The rows of a group lie close to one hidden flat surface of 11 dimensions, which passes through zero. Surfaces can cross.
In the rows, 128 means zero.
Some rows, each with its group after it:
[131 105 150 138 144 125 121 109 101 111 120 139 145 132 180 165  65  73
 161] => Dotu
[199 118 152 161 132 102 126 114 151 170 101 117 129 122 109 122 116 139
 152] => kalo
[ 77 114 144  86 122 151  83 140 150 135 173 136  98 169 136 106 114 101
 107] => kalo
[146 124 171 117 116 105 118 129 133 156 136 150 127 107 115 117  87 125
 119] => ripo
[138 167  68 107  65 126 131 163  85 112 145 132 160  68 162  97 143 132
  98] => Dotu
[152 157 169 139 140 127 149 121 167 148 103  91 143 100 126 107 106 158
 141] => moso
[140 158  78  96  82 110  98 104  97 150 139  43 129 104 140  71 155 177
 102] => ripo
[ 71  96 110 114  97 134 107 109 100 111 165 108 125 172 142 123 135  88
 127] => fibas
[133 143 158 124 174 138 141 112 115 112  88 139 154  91 187 142 106  46
 124] => moso
[191 163 150 154 130 107 163 113 132  92 121 118 159  50 118 137 159 170
 140] => Dotu
[110 147  74 102 143 150  92  92  99  83 146  67 108 111 172 118 123 105
 132] => Dotu
[126 163 148 126  97 132 135 152 159 121 178 152 128  98 144 149 182 167
 144] => kalo
[177 139 124 112 129 165 100 157 130  71 189  94 137  76 154 116 149 168
  74] => mig
[101 118 103 122  63 165 135 148 107  77 130  71 146 131 123  98  79 115
  71] => ripo
[131 125 140 145  72 127 154 162 144  83 216 137 175 103 101 119 147 199
 151] => fibas
[115  94 128 155 138 105 164  88  99 116  86 107 151 159  80 110  85 118
 154] => fibas
[183 128 161 136 114  64 124  99 134 210  97 113 143 125 118  99  95 173
 171] => mig
[115 118  67 157 105 125 181 122  65  59 102 134 168 105 111 134 123  94
 127] => moso
[ 86 148 173  92  77  84 130 133 107 200 126 159 123 119 178 170  95 145
 138] => ripo
[113 130 136 157 119 117 179 122 123 139  75 129 135 148 101 156 162 138
 117] => Dotu
[112 154 120 115 105 140 152 138 110  39 181 131 163  65 125 113 148 141
 112] => Dotu
[107 132 196 128 143 142 158 166 185 113 159 186 138 115  96 130  85 137
 145] => moso
[122 167  79 133 136 128 153 127 137 149 106  98  94 116 102 137 166 191
 134] => mig
[139 128 182 114 111 151  89 139 163 131 166  91 130 145 179 139 149 149
 112] => mig
[102 132 147 118 113 103 137 141 126 126 128 206 173 125 128  80  92  76
 171] => ripo
[ 93 155 175 115 121 116 143 109 165 139 112 133 120 132 101 113 126 141
 143] => ripo
[ 94 118 155 133 121 164 141 156 145  77 160 147 138 141 139 160 134 122
 119] => mig
[106 173 133 120 109 130 150 126 116  79  80 164 164  84 148  98 128  49
 119] => ripo
[157 114  98 121 195 107 141 156  82 137 124 169 173 109 134 136  97 184
 148] => kalo
[150 105 140 131  98 115 110 114 132  83 186 124 179 120  96  43 151 102
 135] => mig
[114 156 129 105  75 107 120 124 114 164 117  96 136 123 167 124 129 157
 127] => moso
[155 110  52 153 182 126 126 114  98 147  80 146  94 135  98 130 128  70
 124] => ripo
[133 133 118  94 167  99  99  89  68 158  99 107 112 114 194 162 126 124
 124] => mig
[166 106 139 138 132 138 129 139 110  52 184 144 174  91 141 133 148 115
 121] => fibas
[150 156 135 123 112 119 124 134 162 148 120 164 102  82  76  95 116 108
 110] => fibas
[156  84 132 137 110  99  89 128 133 192 155 175 121 158 117 108  95  78
 156] => fibas
[130  89  99 147 174 136 153 138 112  81 159 152 134 132  71 128 103 143
 143] => mig
[133 136 160 139 106 158 148 142 133  49 129 156 140  79 129 154 113  54
  79] => fibas
[133 122 161 119 146  63 130 107 115 189 124 196 141 123 121 120 108 124
 187] => fibas
[186 138 129 108 117 119  82 120 109 143 131 101 140  93 181 102 134 108
  99] => Dotu
[103 172  57 125 135 136 139 159 129 117 156 180 103  80 135 136  61 128
 191] => Dotu
[ 98 165 183 119 154 137 128 144 199 153 102 193 118 152 145 133 149 108
 171] => ripo
[158  66 123 171 113 145 100 165 154 154 182 132 125 200 142 142 127 124
 164] => kalo
[109 174 123 124 170 141 157 143 169 150 106 152 112 100 116 116 121 124
 143] => moso
[108 164 110 101  73 118 114 132 102 159 127  89 139 123 203 138 160 159
 123] => Dotu
[107 122 127 133 123 105 137  87 131 127 112 123 131 146  74  75 138  97
 147] => mig
[102 161 112  82 166 104 127 127  99 134 133 181 129  90 125  86 138 131
 134] => fibas
[114 139 160 136 131 118 165 148 150 161 130 130 174 125 136 105  74 156
 180] => moso
[144 158 161 140 110 137 157 135 146 102 116 115 141  91 140 160 160 158
 109] => Dotu
[221  95 163 181 111 137 117 132 167 137 102  90 155 143 123 115 108 106
 124] => mig
[131 116 129 121 160 131 110 119 124  78 161 197  85 112  92 170 194 101
 101] => moso
[151 135 153 153 126 133 163 139 155 120  99 118 138 110  93 135 100 165
 125] => kalo
[119 153 193 101 113 104 119  97 139 156  83 141 117  96 139 119  57  77
 123] => Dotu
[162 152 198 114  88 136 100 148 191 152 150 140 111 102 140 116 124 121
 104] => kalo
[146 119 157 147 107 137 139  98 152 102 105  56 131 131  84 101 102 141
 107] => fibas
[162  80 145 160 120 111 138 107 103 101 106 137 162 129 102 106  69  56
 132] => kalo
[ 85 103 151 144  89 118 122 102 153 156 149 150  96 175 118 178 145  81
 153] => fibas
[141  83 177 140 133 122 118  95 133  96 153  76 171 168 126 104 125 150
 152] => ripo
[ 74 111 130  93 148 120 117  77  92 119 133 107  80 133 106 147 124 101
  89] => ripo
[ 98 122 150  69 115 126  75 148 121 199 119 131 118 162 160  97  45 121
 102] => kalo
[ 99 111 125 132 102 127 146 108  85  98 101  90 158 146 151 135  99 101
 122] => fibas
[108 129 127 153 148 115 160  76 114  76  87 105 175 148 120 107 162 107
 177] => ripo
[108 145  61 131 155 158 130 151 140 123 150 126  94 140 118 143 187 164
 130] => moso
[138 153  75 152 137 147 155 154 154 138 114 125  90 116  77 139 149 171
 120] => ripo
[129 164 173 104 134 120 120 119 170 159 122 117 112 102 114  91 116 145
 124] => moso
[ 93 139 117 109 157 132 123 108 113 128  89 150  97 126 132 134 125  66
 104] => kalo
[ 86 170 153  90 196 142 118 122 177 156 135 153  86 114 130 112 148 115
 138] => moso
[152  96 135 149 129 113 116 113 126 166  94 131 123 161 114 115  84  84
 140] => kalo
[120 103  79 153 188 147 129 122 148 126 156 113  94 179  87 140 164 173
 169] => Dotu
[ 94 131 150 151  93 107 160  91 138 157  58 100 131 165 121 139 121 109
 152] => mig
[108 120 114 113 135 180  93 154 151 114 156 113  95 160 151 142 141 113
  91] => kalo
[133  85 141 129 164 137 105 137 123 138 121 158 113 159 140 147  81  77
 121] => mig
[ 77 144 136 125 125 149 162 165 146 102 155 172 135 119 125 149 124 138
 138] => moso
[142 165 202 124 100 140 133 163 181 184  95 108 141 118 192 149  75 146
 124] => moso
[115 164 208  89 137 128 113  98 146 123 104  91 121  99 169 150 133 139
  92] => kalo
[ 10 140 153 102 114 136 155 127 140 112 164 138 116 170 121 158 162 170
 146] => Dotu
[ 69 143 162 121 112  94 147 102 144 187  90 160 111 161 115 137 116 115
 167] => mig
[106 107  32 137  74 141 106 120  95 120 157 101 112 154 123 112 158  77
 115] => fibas

New rows, each followed by its group:
[111 162  76  93 136 150 113 162 111 139 111 138 111 111 154 124 120 126
  86] => kalo
[112 122  90 124 126  97 135 106 110 177  92 135 116 154  70  80 164 125
 117] => Dotu
[136 111 153 103  93 144  96 158 163 132 171 118 126 143  83  53 111 138
  72] => Dotu
[ 84 165 142 104 109 117 127  61 119 113  92  52 112 109 136 110  89 124
 139] => Dotu
[126 110 150 111 100 115 125 138 109 136 181 121 128 111 130 148 112 174
 111] => ripo
[ 53 134 120  97 165 137 108 125 147 146 175 155  84 168 136 152 164 154
 163] => Dotu
[ 95 153 124 110 104 100 130 127 134 173 133 144 117 127 122 113  88 158
 174] => Dotu
[ 76 141 122 136 142 170 183 159 134  95  59  87 131 157 104 133  66 173
 105] => fibas
[129  89 120 142  92 135  96 152 177 179 185 123  99 195  83  80 114 147
 155] => kalo
[109 106 123  93 133 147  72 133 122 125 177 116 117 154 164 111 120 109
 114] => Dotu
[150 156 124 129 158 145 125 185 183 210  94 140  88 150 137 146 112 201
 134] => fibas
[144 123 105 140 139 169 136 198 144  92 186 145 170 113 148 110 107 139
 132] => moso
[152 200 107 141  88 117 147 117 143 163  77  83 124  92 167 148 200 171
 130] => mig
[ 68  98 180 103 118  91 141  67  62 113 129 112 133 132 153 183 104 102
 119] => ripo
[ 98 137 183 100 140 133 117 101 128 122 114 128 114 131 155 154 169  92
  95] => Dotu
[ 96 148 127 110  71 120 150 133 108 102 120 133 159 102 111  84  89 107
 112] => ripo
[144 152 125 109 134 151 105 141 159 128 152  95 120 107 128  86 140 152
 107] => moso
[145 106 109 152 140 134 134 138 138 105 171 138 135 137  96 120 152 141
 151] => kalo
[123 120 201 131 118 140 145 164 176  92 178 193 133 115  99 160 118 151
 128] => moso
[ 97 170  96 120  46 155 144 186 132 120 135 141 144 110 158 120 129 117
 101] => mig
[146 104 170 106 102  84  97  86 112 127 149 128 128 123  94  91 125 128
 119] => moso
[116 164  63  88 182 141  96 132 105 163 108 112  93 122 166 135 169 160
 101] => kalo
[ 91 135  97 155  70 105 201 141 107 140  72 143 152 136  58 107 101 138
 128] => Dotu
[151 154 178 153 152 131 150 119 172 134 115 112 117 115 149 195 158 190
 161] => Dotu
[206  96 167 177  93 117 123 135 154 149 141  89 156 146 141 139 125 158
 159] => kalo
[113 151 159 145 102 130 142 102 184 126 127 118  86 128  85 127 171 124
 137] => kalo
[ 66 142 147 138 125 166 161 114 146  73 100  85 124 155 137 168 148 130
 117] => ripo
[201  79  88 163 133 113 120 166 123 177 132 162 148 156  78  86 144 134
 116] => Dotu
[ 98 144  67 115 123 124 137 166  82 175  95 128 144 157 193 143 116 167
 148] => fibas
[172  78 192 138 122 102 124 138 124 135 181 152 156 117 114 136  75 151
 136] => ripo
[ 85 138 160 101 127 127 134 134 158 112 192 144 124 128  82 106 177 187
 130] => Dotu
[136 118 183 110 103 139 112 146 156 113 151 132 135 114 115  93  59 110
 104] => Dotu
[ 94 162 165 120  84 156 149 156 171 103 154 107 129 114 148 153  90 180
 135] => Dotu
[ 82 141 185  67 178 119  86 104 127 163 109 157  96 142 166 127 114  86
 115] => fibas
[ 91  94 147 171 125 152 169 124 154 103  94  97 140 198  94 148  94 137
 150] => ripo
[198 119 117 119 114 134  72 155 135 149 164 108 128 121 158 107 139 148
 103] => moso
[150 137  92 156 210 138 147  98 129 146  98  51 155 138 159 102 136 140
 178] => moso
[106 102 167 118 144 108 113  77 105 138 115 102 126 159 158 151 128 111
 140] => ripo
[105 107 159 112  73 102 109 141 132 149 209 130 160 153 146 115 127 180
 166] => fibas
[168  73 100 124 211 122  90 104  73 111 122 132 146 138 134 107 105  85
 119] => kalo
[125 136  79 112 118 113 109 139 123 197 127 138  91 135  99  95 111 141
 127] => ripo
[135 111 133 144 139 115 144 143 118 101 159 217 147 103 115 136 133  77
 154] => kalo
[108 133 110  95 131 142  83 132 133 176 118 118  86 165 150 115 149 104
  93] => Dotu
[114 117 101  97 156 101  88 137 123 202 153 198  90 145 116 104 119 107
 152] => ripo
[165  93 127 138 101 122 110 135 121  94 139 177 103 122  54 121 117  97
  85] => moso
[137  89 146 107 135 144 102 144 126 110 156 101 122 132  95  89  36 141
  88] => mig
[141 132 155 135 160 149 131 113 139 118  81 129 105 127 127 160 184  87
  70] => Dotu
[ 91 143 207 108 103 112 161 127 135 131  92 108 160 131 131 117  58 172
 129] => fibas
[143 178 155  81 135 152  89 163 155 146 147 146  88  75 179 150 138 146
  77] => mig
[126 135 140 110 134 122 119 128 125 131 145 134 127 114 137 129 130 148
 129] => mig
[136 118 106 120 199 110 104  85 101  87 172 160 125  93 143 129  89  88
 202] => Dotu
[142 130 123 125  77 104 127 137 102 164 119  94 164 132 155 108  91 165
 139] => kalo
[159 152  91 149 164 113 150 144 132 169 112 182  98  98 117 173 161 147
 148] => ripo
[ 34 139 173  95  89 111 161 133  98 117 132 149 165 143 162 144  92 143
 149] => fibas
[108 127 143 105 109 100 114 141 109 144 160 213 118 121 147 170 157 121
 140] => moso
[134 154 169 111 111 139 121 135 139  86 183 105 149  89 179 152 175 178
 124] => Dotu
[163 151 144 131 109 151 154 195 139 102 128 133 170  88 144 119  86 185
 105] => fibas
[132 150 113 133 136 124 146 136 122 114 126 186 123  82 124 147 152  94
 128] => fibas
[123 112 102 175 140 148 141 115 142 106 143 116 102 169 135 182 209 116
 163] => kalo
[143 125 165  91 152 126  96 110 120  87 195 138 116  74 120 119 155 123
  88] => ripo
[120 173 135  89 116 164  93 155 185 140 141 120  66 111 118 113 148 147
  72] => moso
[120 126 101 141 164 150 131 153 143  91 154 180 149 143 127 112 164 108
 162] => ripo
[ 67 148  61 121 109 143 148 154 114 117 157 143 119 133 133 139 122 157
 160] => Dotu
[153 105  74 163 181 137 145 155 128 102 157 187 126 115  87 138 108 122
 175] => Dotu
[131 165  72  97 115 126 113 137  93 123 127 141 129  76 153  88 139  85
  97] => moso
[107 120 128 117 116  85 134  80  95 168  59 127 125 152  77  79 149  79
  90] => Dotu
[133 102 152 163 115 137 179 163 125 122 103 172 123 115 108 199  54 107
 105] => ripo
[158 112  70 129 140 133  97 151 126 147 137 149 109 127 106  81  48  89
 141] => Dotu
[ 98 144 136  69 144 123  93 155 107 176 123 171 125 124 184 133  88 118
 108] => kalo
[129 141  52 168  74 152 156 187 131 144  90 167 136 140 133 130 122  79
 124] => mig
[108 125 115 128  62  90 119  97  93 132 152 163 135 121 147 102 158  37
 158] => kalo
[154  97 125 159  76 151 102 158 180 169 162  87 107 180 122 144 125 157
 129] => fibas
[102 140  76 107 164 149 102 155 158 161 164 152  76 151 108 108 162 148
 134] => moso
[ 90 119  91 123 116 128 122 137 128 138 145 179 103 145  91  97 124  70
 136] => kalo
[124 149  83 119 117 150 138 138 108  85 125 121 111  80 100 110 129 103
  72] => ripo
[114  99 107 116 129 143  94 133 136 161 132 106 103 183 116 101 135 125
 103] => Dotu
[111 168  89  88  71 136 115 170 126 147 145 128 127  97 123  67 101 147
  90] => kalo
[156 101 149 149 143 148 118 171 179 149 155 155 117 152 111 139  88 153
 149] => Dotu
[ 78 111 141 108 159 132 133 103 100  66 161 158 128 122 124 141 148  84
 123] => ripo
[131 107 105 138 189 123 132 132  91 149  99 177 131 147 166 182 120 100
 149] => kalo
[ 76 104  88 128 107 187 123 179 133  75 176 111 146 186 146 123 129 131
 121] => ripo
[ 85 123 167 102 113 122 114  94 111 107 155  95 151 148 183 146 162 132
 137] => mig
[130 125  89 141 172 142 106 103 145 136 128 142  69 149 111 139 195  75
 135] => kalo
[191  94 130 142 171 116  98  97 111 107 144 119 139 121 127 121 155 109
 130] => moso
[116  85 124 129 191 125 120 114 119 162 145 165  65 154  97 186 121 118
 124] => ripo
[100 131  98  99  46 126 109 141  86  99 189 112 163 116 171  86 141 106
 118] => kalo
[ 97 130 108 140  99 130 190 138  90  88  74 113 170 110  93 116  47 135
 106] => kalo
[123 152 111  92 138 121 110 159 136 170 131 204 103  99 105  92  98  99
 113] => kalo
[172 125 143 130 115 146 109 158 154 152 147 101  98 111 128 156 112 171
  84] => ripo
